The groups are shells around one centre, one inside the other: the same stretched ball of 7 dimensions in 8 sizes.
Some rows, each with its group after it:
-15.9 20.4 6.8 5.0 -10.0 16.5 -3.9 -12.9 7.0 -1.6 -12.8
Z117
-26.7 43.4 28.5 -19.0 -10.5 17.3 8.6 -10.4 38.9 -30.9 -27.6
Z96
3.7 -20.9 -19.1 15.1 -4.1 -7.1 -4.3 -25.0 -32.4 14.2 11.6
Z148
-34.8 -6.3 4.7 1.2 -4.3 9.7 -16.3 -3.3 12.9 -50.3 -34.8
Z148
13.5 18.3 -6.2 -4.6 -24.1 -3.7 19.5 -16.9 1.6 17.0 5.3
Z96
-11.8 -1.3 -10.9 24.9 5.5 -1.7 -4.5 2.7 -1.6 -21.3 -30.0
Z296
-9.7 25.3 7.3 6.2 0.1 7.8 4.1 -9.7 10.8 -2.4 -15.9
Z117
-1.6 -7.1 -14.1 0.1 -11.8 -6.3 8.9 0.5 9.5 -25.1 -18.8
Z816
-37.1 15.7 32.1 -29.4 -28.4 18.4 -19.9 -41.9 6.2 -18.5 -0.3
Z96
12.2 -27.5 -34.5 21.7 3.3 -12.4 9.1 -2.8 -19.6 -1.0 -3.1
Z96
-11.3 -29.7 -18.1 15.7 -4.5 -11.5 -9.8 -14.3 -23.8 -24.7 -12.3
Z816
-11.1 47.6 21.9 -17.4 -19.9 7.5 18.1 -10.9 34.3 -16.0 -21.1
Z96
-23.1 -2.5 8.5 -17.1 -20.5 1.8 -9.2 -16.2 12.1 -36.4 -17.6
Z296
-13.7 11.0 8.9 -2.7 5.1 -2.9 -0.3 -11.3 12.0 -21.4 -19.5
Z148
0.5 17.8 0.4 -8.1 -31.1 10.8 5.0 -20.1 3.6 16.4 5.6
Z605
-2.2 -28.7 -18.0 6.1 -8.1 -8.0 -12.3 -15.8 -18.2 -4.8 0.0
Z816
-6.8 -26.6 -26.6 20.8 2.5 7.4 -13.4 10.0 -1.0 -13.8 -19.9
Z148
6.5 -27.7 -25.9 2.7 -20.2 -14.0 -1.2 -3.0 -6.2 -14.0 -8.7
Z296
-10.9 -7.4 2.6 -10.1 -30.6 -4.9 -8.3 -39.3 -22.1 -2.7 10.0
Z117
-22.1 5.9 19.5 -21.6 -30.7 9.8 -16.1 -47.9 -13.0 2.6 14.7
Z408
-4.2 -1.2 1.3 -14.2 -30.0 0.8 -0.3 -37.3 -15.3 8.5 16.5
Z117
3.8 -33.6 -32.5 15.2 -10.5 -7.5 -9.6 8.2 -5.1 -13.4 -16.4
Z296
-1.0 -16.4 -24.8 28.7 19.5 -7.0 1.1 11.9 -1.6 -19.2 -27.4
Z296
-17.5 25.1 11.7 3.0 3.5 11.1 -0.8 -4.9 20.2 -15.0 -24.6
Z117
-3.5 -33.5 -22.3 16.2 -8.4 -17.3 -10.8 -15.7 -28.7 -14.9 -7.0
Z816
2.7 -12.3 -21.4 28.1 10.6 -11.6 3.4 -5.2 -18.5 -4.4 -13.0
Z408
5.9 -27.4 -33.9 32.6 0.0 -17.7 -0.5 3.4 -21.8 -12.7 -19.1
Z296
-15.0 -32.9 -17.3 10.5 -0.1 -8.0 -10.2 -9.1 -14.3 -34.5 -16.5
Z504
-23.7 -15.5 -2.5 1.3 -6.1 12.3 -18.5 -15.0 -3.9 -20.1 -10.3
Z816
-9.9 -34.6 -11.1 -4.8 -31.1 -4.6 -22.1 -39.2 -36.2 1.6 17.5
Z408
7.2 -12.2 -28.6 23.9 1.9 -15.0 13.8 10.9 -1.9 -21.3 -26.2
Z148
10.7 -10.1 -20.3 3.8 -27.9 -3.2 1.3 -14.1 -12.5 15.4 6.8
Z504
2.2 -35.6 -39.2 33.1 3.4 -6.5 -2.3 7.2 -20.0 -13.9 -16.7
Z408
-0.4 -19.2 -17.4 13.3 -21.1 -12.1 -8.5 -20.4 -27.7 -0.1 -0.9
Z504
-3.8 -29.9 -19.7 11.6 -21.2 -14.0 -10.9 -24.0 -33.5 -7.8 0.9
Z605
-19.3 31.8 17.3 -1.7 1.3 15.9 0.3 -9.8 22.1 -10.7 -20.4
Z408
0.3 -24.1 -15.0 0.2 -17.8 -4.8 -6.3 -30.6 -28.2 8.7 16.3
Z296
-21.2 30.7 21.2 -8.3 -4.9 11.6 2.5 -20.3 15.5 -13.9 -14.6
Z605
1.0 -3.1 -16.1 21.6 16.9 -13.3 10.9 5.0 1.1 -20.6 -26.2
Z96
-3.8 -18.3 -21.0 19.6 -1.3 -4.2 2.2 -11.8 -20.9 -9.8 -6.6
Z96
-29.4 19.4 19.3 -3.8 7.2 9.2 -8.8 -6.6 24.5 -35.3 -32.6
Z148
-3.5 8.6 -9.1 1.4 -16.6 5.9 4.6 9.4 23.7 -17.2 -25.7
Z148
-20.4 -6.4 -2.5 5.0 -1.8 2.3 -3.0 -10.7 -0.1 -32.6 -20.2
Z605
-17.6 12.1 15.1 -15.3 -17.2 4.6 -7.4 -25.0 7.5 -12.4 -6.5
Z816
-11.2 30.8 13.4 -14.1 -22.6 13.4 5.7 -10.9 25.8 -7.4 -13.8
Z504
-6.6 -13.9 -8.5 5.2 -15.7 5.8 -17.4 -24.6 -19.8 13.4 8.3
Z504
-14.3 -25.1 -9.3 15.3 -0.9 -0.4 -24.4 -26.4 -31.0 1.1 2.3
Z117
-10.3 21.9 11.2 1.4 -14.5 6.0 -6.9 -23.4 -1.5 9.4 -4.6
Z296
3.2 -1.1 -9.6 -2.0 -21.7 0.4 7.4 -23.9 -12.4 10.1 9.8
Z605
-18.7 23.0 14.0 -1.5 1.6 15.9 -4.2 -13.2 15.2 -6.5 -14.3
Z408
-26.4 -14.2 -6.0 18.3 8.1 3.9 -17.0 -1.4 -1.8 -37.3 -31.8
Z605
4.6 -4.6 -18.3 -1.3 -23.8 4.4 8.7 -2.1 6.8 -3.2 -5.7
Z117
-9.2 16.3 6.8 -11.7 -37.6 5.3 1.2 -25.5 0.8 -1.6 -1.1
Z816
-13.9 7.4 10.6 -10.8 -35.8 5.8 -13.5 -39.5 -15.3 9.2 10.1
Z504
-32.4 -11.1 9.2 -2.3 -14.6 8.7 -27.9 -27.7 -11.2 -23.5 -10.2
Z504
-13.5 -34.2 -20.5 7.0 -20.9 6.0 -18.6 -13.7 -18.5 -13.7 -3.1
Z816
-13.2 1.9 -0.6 -12.2 -33.8 18.2 -6.8 -18.3 4.9 -2.5 0.5
Z117
-12.0 30.5 10.5 2.0 -17.2 12.4 4.2 -18.4 5.7 2.6 -9.5
Z408
-9.1 -44.8 -21.5 1.1 -20.1 -7.3 -20.6 -19.0 -23.9 -16.5 1.0
Z605
1.7 -18.6 -14.1 8.9 -11.0 -5.1 -7.7 -30.8 -32.5 17.3 15.7
Z408
-20.3 -8.8 1.9 -4.7 -16.0 2.0 -18.6 -12.1 4.4 -25.8 -18.2
Z605
-15.7 -18.9 -4.6 2.8 -4.3 -0.3 -20.3 -15.9 -8.3 -14.5 -9.2
Z504
-21.1 -11.2 0.8 4.5 -25.5 -1.7 -17.7 -34.0 -27.4 -12.5 -2.1
Z96
-31.7 3.1 12.2 -3.6 -18.1 14.0 -25.5 -14.6 8.0 -25.3 -21.9
Z148

New rows. What belongs after each?
-15.2 -31.5 -20.5 13.3 -14.3 8.1 -23.8 -4.6 -11.9 -15.3 -12.6
Z605
-5.7 -59.0 -33.1 23.3 4.0 -20.4 -23.0 -10.7 -36.9 -22.2 -8.6
Z148
-12.4 27.9 14.3 -17.1 -46.0 18.0 -2.1 -29.9 5.6 10.6 4.8
Z148
-22.9 22.6 11.2 0.2 5.4 7.5 2.8 6.1 32.7 -40.7 -40.7
Z148
-20.0 5.0 -1.4 15.0 14.1 9.4 -2.9 1.0 10.1 -26.5 -29.0
Z148
-15.8 -33.4 -21.4 6.5 -3.7 5.5 -11.1 2.9 1.1 -35.1 -19.9
Z148
2.5 -5.9 -13.6 2.8 -36.9 3.8 -5.6 -22.5 -18.0 18.0 9.8
Z117
-2.6 -44.9 -38.5 25.3 12.2 -6.0 -10.0 19.0 -2.9 -30.6 -27.7
Z148
-2.8 -12.3 -21.3 34.2 7.7 -3.6 -6.2 -3.9 -20.9 -0.3 -14.8
Z96
-7.6 -24.6 -12.7 -8.0 -25.5 -10.9 -7.1 -12.5 -4.0 -28.1 -10.6
Z148
-9.3 -9.5 -10.0 5.2 -26.0 -1.1 -3.8 -20.1 -16.2 -10.4 -4.5
Z504
-1.5 19.1 1.8 -2.4 -2.8 -3.7 12.8 -2.5 20.1 -14.1 -20.1
Z408
-2.6 13.8 -3.2 -1.8 -19.5 15.6 2.5 -10.6 8.7 10.5 -1.8
Z408
-20.0 -43.4 -23.2 12.9 -6.0 -6.1 -18.5 0.4 -10.4 -47.4 -26.7
Z408
-9.5 10.9 8.5 -18.0 -24.3 7.2 2.0 -27.7 3.8 -1.7 4.6
Z816
-8.5 -6.0 -11.2 -3.6 -12.8 8.8 5.7 -2.1 11.9 -21.6 -13.4
Z148
-1.6 -49.5 -37.0 25.2 9.7 -14.9 -6.0 -0.7 -25.4 -25.5 -13.3
Z408
-23.1 -5.1 -2.2 1.8 -7.0 6.5 -8.1 0.5 14.0 -40.0 -30.5
Z816
-28.5 12.9 13.7 -3.3 -14.4 8.9 -6.8 -20.0 4.7 -29.1 -19.8
Z117
-8.3 -10.6 -4.4 5.8 -12.2 -12.7 -4.3 -29.3 -24.8 -9.6 -1.1
Z408
7.6 -31.4 -40.9 25.4 -10.6 -5.1 1.5 12.2 -9.9 -11.9 -17.1
Z148
-26.6 6.5 12.1 -1.0 -10.3 12.3 -22.6 -15.1 6.9 -16.2 -18.3
Z296
-2.4 1.9 -11.5 6.7 -15.0 -4.3 5.3 1.8 8.8 -18.9 -22.8
Z816
13.9 -29.5 -35.1 21.7 -6.9 -4.8 -1.8 -9.9 -28.1 20.0 9.5
Z96
7.3 -37.0 -37.6 22.5 6.7 -14.8 1.0 11.7 -8.0 -20.8 -19.7
Z605
-6.9 11.1 -0.5 1.6 -1.0 6.7 4.3 -7.3 10.9 -6.6 -12.4
Z504
-16.2 -21.4 -11.5 1.4 -11.7 7.9 -18.0 -2.9 3.9 -22.6 -16.3
Z504
-14.4 19.5 14.7 -7.2 -26.1 4.5 -4.0 -36.0 -9.4 3.7 2.7
Z504
-15.0 -45.8 -27.1 26.9 4.2 -11.2 -22.6 -2.0 -24.5 -33.3 -23.2
Z504
-20.6 29.4 26.7 -19.4 -36.9 5.2 -5.3 -41.2 -1.1 -3.5 0.5
Z96
-10.6 -27.9 -10.2 2.1 -25.7 -1.1 -22.4 -34.9 -34.0 5.0 13.2
Z816
-10.0 -31.3 -23.7 7.8 -9.2 -2.7 -10.0 8.2 4.2 -35.9 -25.5
Z605
-5.0 0.6 -7.5 -0.8 -7.4 -1.7 3.9 2.9 17.2 -23.3 -22.8
Z816
9.3 -18.9 -21.5 7.0 -15.5 -8.9 1.8 -19.9 -22.8 11.7 10.2
Z504
-22.2 36.1 23.7 -20.1 -33.5 16.2 2.0 -22.8 20.9 -14.3 -12.5
Z117
-12.1 -1.8 -0.4 3.0 0.0 1.4 -9.7 -9.7 3.8 -12.8 -14.7
Z816
-9.5 4.8 -1.7 8.4 -1.1 -10.0 6.2 -10.9 -1.5 -24.4 -20.9
Z296
-13.1 6.3 -1.2 14.3 4.6 8.5 -2.9 -15.3 -7.2 -2.4 -9.2
Z148
-7.6 -13.8 -7.4 5.7 -31.0 -8.5 -11.3 -35.0 -33.9 1.7 6.9
Z96
-18.1 -25.0 -9.9 -7.7 -22.5 1.7 -8.0 -16.4 -5.8 -32.9 -8.6
Z148
-13.4 -0.5 2.3 -10.0 -28.6 12.8 -7.8 -31.6 -10.5 4.3 10.1
Z816
-9.0 5.5 -2.1 6.3 -22.2 8.4 -6.7 -23.0 -12.9 8.4 0.6
Z816
-28.0 4.3 16.2 -14.1 -28.8 14.7 -22.5 -32.9 -3.3 -9.1 -1.3
Z816
0.5 -17.9 -13.3 1.4 -18.6 -15.1 1.5 -25.6 -23.0 -6.9 3.8
Z296
4.5 -27.2 -28.3 14.4 -10.0 -13.1 5.3 -9.2 -20.6 -11.7 -4.9
Z605
-11.2 -2.6 2.3 -12.7 -22.8 8.6 -3.3 -33.8 -11.1 2.3 12.6
Z408
2.1 -32.2 -33.6 36.1 17.1 -9.0 -8.9 6.2 -19.7 -7.4 -17.7
Z296
-14.3 2.4 -2.7 -1.9 -23.4 15.5 -8.0 -9.7 6.9 -8.7 -10.6
Z816
-27.0 -19.4 -3.7 10.5 -9.7 6.1 -28.0 -13.7 -11.3 -24.8 -18.5
Z504
-10.9 -27.1 -9.5 -2.4 -22.3 -7.0 -20.1 -22.0 -16.9 -13.4 -2.2
Z117
8.9 -19.6 -23.3 14.9 -18.2 -13.6 0.1 -21.5 -31.7 11.1 7.5
Z605
5.9 4.7 -11.8 -4.1 -26.0 -4.9 9.8 0.3 14.3 -9.3 -14.6
Z148
-36.5 8.4 17.8 -8.0 0.9 10.9 -12.5 -9.5 21.0 -47.7 -32.5
Z148
-27.0 0.5 15.1 -17.6 -25.7 0.0 -12.8 -29.1 0.7 -31.9 -11.4
Z148
